The rows are grouped in 2 ways, from coarse to fine. Each group lies inside one group of the grouping before and may be the whole of it. The rows also spread widely along 5 directions, which tell nothing about the answers.
In the rows, 128 means zero.
Some rows, each with its group in each grouping after it:
[153  79 116 147 109 143  53 122 124 159 145 187 150 194 100 112 170 152
 104 179 150 135] => nuvun k_89
[144  80 122 131 159  86 129 119  95 173 138 176 170 164 130 115 174 118
 149 167 123 104] => budal k_910
[154  88  85 143 151  96 102 128  89 150 137 168 170 163 119 115 163 127
 134 147 142 137] => budal k_566
[137 104  97 138 142 111  91 141 112 163 130 176 155 170 110 112 145 127
 131 178 157 143] => nuvun k_30
[143  89  85 157 145 106  64 112 101 140 150 156 191 181 104 121 161 132
 122 127 153 162] => budal k_928
[132  84 100 122 151 137  93 151  89 169 139 163 162 165 136 113 168 145
 137 165 149 123] => budal k_755
[144  95  75 128 127 107 104 129 124 167 135 179 154 171  92 124 164 149
 112 174 168 155] => nuvun k_21
[140 109  76 128 152 108  99 138 114 167 130 165 168 156 106 126 151 134
 132 163 169 165] => nuvun k_21
[148  79  85 121 150 111 119 151  98 166 134 177 142 168 120 115 169 160
 131 163 157 137] => budal k_566
[150 100  97 134 144  94  97 117 104 150 137 167 171 160 130 109 176 109
 139 150 128 123] => budal k_755
[152 100  67 131 129 113  98 139 124 143 125 171 150 150 130 108 187 148
 123 162 135 142] => budal k_755
[151  90  85 140 144  73 135 118 120 162 124 178 164 154 121 116 178 133
 137 163 132 132] => budal k_910
[141  88  97 136 165 116  97 142  94 160 146 161 177 168 128 110 162 142
 144 154 156 132] => budal k_928
[138  61 149 141 112  95 100  92 119 190 167 191 147 224  74 126 155 118
 104 180 150  97] => nuvun k_30
[122  83  80 115 169 110 135 161  96 179 133 151 182 160 129 123 147 126
 154 145 166 146] => budal k_755

New rows. What belongs after each?
[120  90  91 126 161 125 109 158 100 185 131 170 159 168 112 126 132 132
 142 174 173 148] => nuvun k_30
[135  91  97 119 142 126 102 139 109 184 140 173 158 180  98 127 155 149
 127 177 171 138] => nuvun k_21
[133  83  95 125 130 128 104 149 121 177 133 186 143 184  97 120 151 158
 125 183 170 145] => nuvun k_30
[141  87  69 136 151 105 116 142 112 162 127 166 170 162 115 124 169 155
 140 152 155 168] => budal k_910
[139  95 100 139 151 157  32 141  82 141 144 154 184 172 138 118 163 132
 130 147 144 144] => budal k_755
[152 104  70 123 138 126 107 150 118 156 119 176 140 140 146 104 190 156
 134 175 140 127] => budal k_755
[144  82 102 127 135 101 116 124 110 165 144 172 164 172 124 113 174 123
 127 157 140 115] => budal k_755
[136  80  74 139 148 160  51 154  97 148 137 151 178 182 117 133 162 171
 131 149 165 190] => budal k_910
[143  85  86 137 164 104 112 136  97 160 126 163 185 159 123 121 162 130
 150 152 144 152] => budal k_910
[132  99 105 125 164  91 131 148 104 187 128 174 156 156 114 112 141 109
 152 179 156 122] => nuvun k_30
[131  83 118 121 163 135  84 148  74 165 148 153 181 170 141 118 154 117
 147 155 144 120] => budal k_755
[147  86  74 150 148  77 118 117 117 157 144 159 188 176  99 123 157 129
 130 131 162 153] => budal k_928
[140 107 104 136 162 124  58 127  81 138 140 151 187 160 143 110 162 105
 146 144 127 132] => budal k_755
[149  96  65 134 166  97 115 154  95 151 118 162 170 142 129 111 162 133
 150 148 148 161] => budal k_566
[143  89  66 151 147 100  99 131 109 153 141 153 188 171  98 127 150 143
 130 129 173 179] => budal k_928
[125  55 134 125 121 124 110 134 111 203 161 189 134 226  84 129 144 151
 113 187 172 116] => nuvun k_30
[138  79  98 132 131 129  72 131  99 155 150 162 169 185 120 122 167 137
 118 146 146 136] => budal k_755
[135  99  82 148 150 164  35 162  97 151 129 154 184 167 120 123 141 146
 136 160 175 182] => nuvun k_89
[141  92  83 132 126 153  66 155 112 167 134 172 154 176 113 121 157 165
 122 178 175 157] => nuvun k_89
[156  97  92 136 152  98  92 128  91 141 127 170 167 156 130 105 170 127
 135 156 125 131] => budal k_566
[141  85  82 129 158 113 113 155  86 161 131 169 162 157 128 114 160 145
 146 156 156 144] => budal k_566
[160  82  68 140 137 102 105 133 107 147 129 174 157 169 110 119 169 149
 122 145 149 158] => budal k_566
[137  87  76 126 142 120 106 144 112 159 136 166 161 162 125 114 172 147
 131 152 152 140] => budal k_755
[126  59 117 106 147 117 145 146 101 199 154 172 151 184 122 126 167 143
 131 167 161  97] => budal k_755
[154 104  69 136 116 181  19 150 111 121 134 173 142 163 146 101 199 185
 108 171 136 158] => budal k_755
[135  87 100 119 144 145  97 159  97 169 137 170 148 161 146 110 177 153
 134 175 149 114] => budal k_755
[137  86 132 135 146 118 100 129 100 185 147 174 163 175 117 112 149 118
 141 177 148 105] => nuvun k_89
[130  92  70 130 132 147  80 168 116 170 124 176 143 177 103 125 144 174
 126 183 187 175] => nuvun k_30
[138  84 103 142 158 124  85 137  87 162 135 167 175 173 126 121 168 139
 148 160 142 140] => budal k_910
[137  91  80 133 187  94 115 146  71 160 128 146 198 147 130 122 138 100
 164 133 157 154] => budal k_566
[149  81  90 143 124  86 101 105 120 154 148 163 176 183  98 122 172 116
 115 135 139 139] => budal k_755
[139 110  92 126 156 125 101 163 112 167 112 182 137 145 132  99 153 148
 146 199 155 133] => nuvun k_30
[148 122 107 117 156 117  93 139 100 168 123 183 150 140 134 101 172 127
 144 190 136 113] => nuvun k_21
[147 100  91 133 129 129  68 126 113 163 139 181 154 179  99 123 170 151
 107 175 158 149] => nuvun k_21
[151  91 115 142 134  92 112 112 127 173 139 181 160 172 109 106 159 118
 128 171 144 115] => nuvun k_89
[149  90  84 145 153  91 109 122 105 152 140 165 178 160 117 109 163 134
 134 141 151 147] => budal k_928
[133  87 128 121 154 126  94 129  90 188 150 176 163 186 107 123 147 126
 126 179 158 111] => nuvun k_21
[151  91  73 139 139 101 115 132 117 154 120 177 159 156 120 116 186 153
 135 160 138 152] => budal k_910
[119  82  61 113 164 120 143 174 106 191 131 147 172 148 128 127 147 151
 152 148 182 160] => budal k_755
[137 102  92 120 146 132  81 143 107 173 133 168 156 166 109 119 157 148
 127 178 162 151] => nuvun k_21
[151  99  86 141 150 100 103 131 110 149 130 178 155 148 133  99 182 148
 137 167 136 126] => budal k_928
[146  74  91 135 134 119 101 133 109 165 156 174 157 188 107 117 170 168
 115 153 163 136] => budal k_928
[141  85  93 139 129 148  64 145 118 168 139 175 154 183 104 120 157 156
 121 173 173 154] => nuvun k_89
[146  93  89 125 121 124  90 129 127 174 138 188 139 184  89 121 171 166
 103 184 161 141] => nuvun k_21
[135  98  99 134 140 103  97 131 115 171 131 181 154 175 101 115 149 124
 131 178 154 138] => nuvun k_30
[140  97  82 132 147 122  87 140 103 152 136 159 172 162 128 116 168 134
 127 148 144 144] => budal k_755
[158 118  95 122 132  95 109 118 128 162 124 194 134 150 117 103 183 131
 123 192 134 112] => nuvun k_21
[142  98  87 126 167 120 103 153  91 156 120 169 161 143 146 108 175 149
 158 171 139 137] => budal k_910
[134  82  90 129 174 106 125 151  93 176 125 162 179 157 132 120 158 140
 157 157 150 139] => budal k_910
[142  97  86 135 146 118  82 135 104 148 137 162 172 160 130 114 170 125
 134 150 143 140] => budal k_755
[138 108  82 126 157  99 111 136 116 174 129 161 175 157 105 126 146 123
 135 163 167 157] => nuvun k_21
[149  97  74 129 164 104 110 148  90 152 127 168 160 142 133 106 165 134
 145 156 141 144] => budal k_566
[146  92 123 125 137  93 146 127 126 190 128 195 131 153 124  97 174 132
 138 202 136  76] => nuvun k_89
[135  77  77 125 156 105 133 146 107 173 130 166 166 158 122 124 168 154
 144 165 153 138] => budal k_910
[153 111 107 160 142 104  56 107 111 143 127 168 180 159 115 104 157 101
 131 160 134 142] => nuvun k_89
[133  70 101 126 131 132  89 137 102 169 154 159 166 189 110 130 164 147
 123 151 164 135] => budal k_755
[143 101  44 125 175  88 145 164  98 159 107 161 172 124 134 110 156 134
 161 145 159 167] => budal k_566
[143 106  90 138 149 174  20 155  82 130 134 158 168 159 151 110 173 150
 133 154 139 150] => budal k_755
[149 120  91 140 147 111  57 117 101 145 131 164 180 168 109 120 152 115
 123 159 150 161] => nuvun k_21
[135  86 116 136 130  97 113 125 121 183 138 189 142 188 101 116 149 129
 123 184 150 116] => nuvun k_30
[136 102 102 117 157 112 115 141 101 185 134 172 163 162 110 122 149 133
 137 179 168 133] => nuvun k_21
[146 101  90 120 134 132  90 143 116 171 130 184 140 166 111 120 166 159
 120 189 160 137] => nuvun k_21
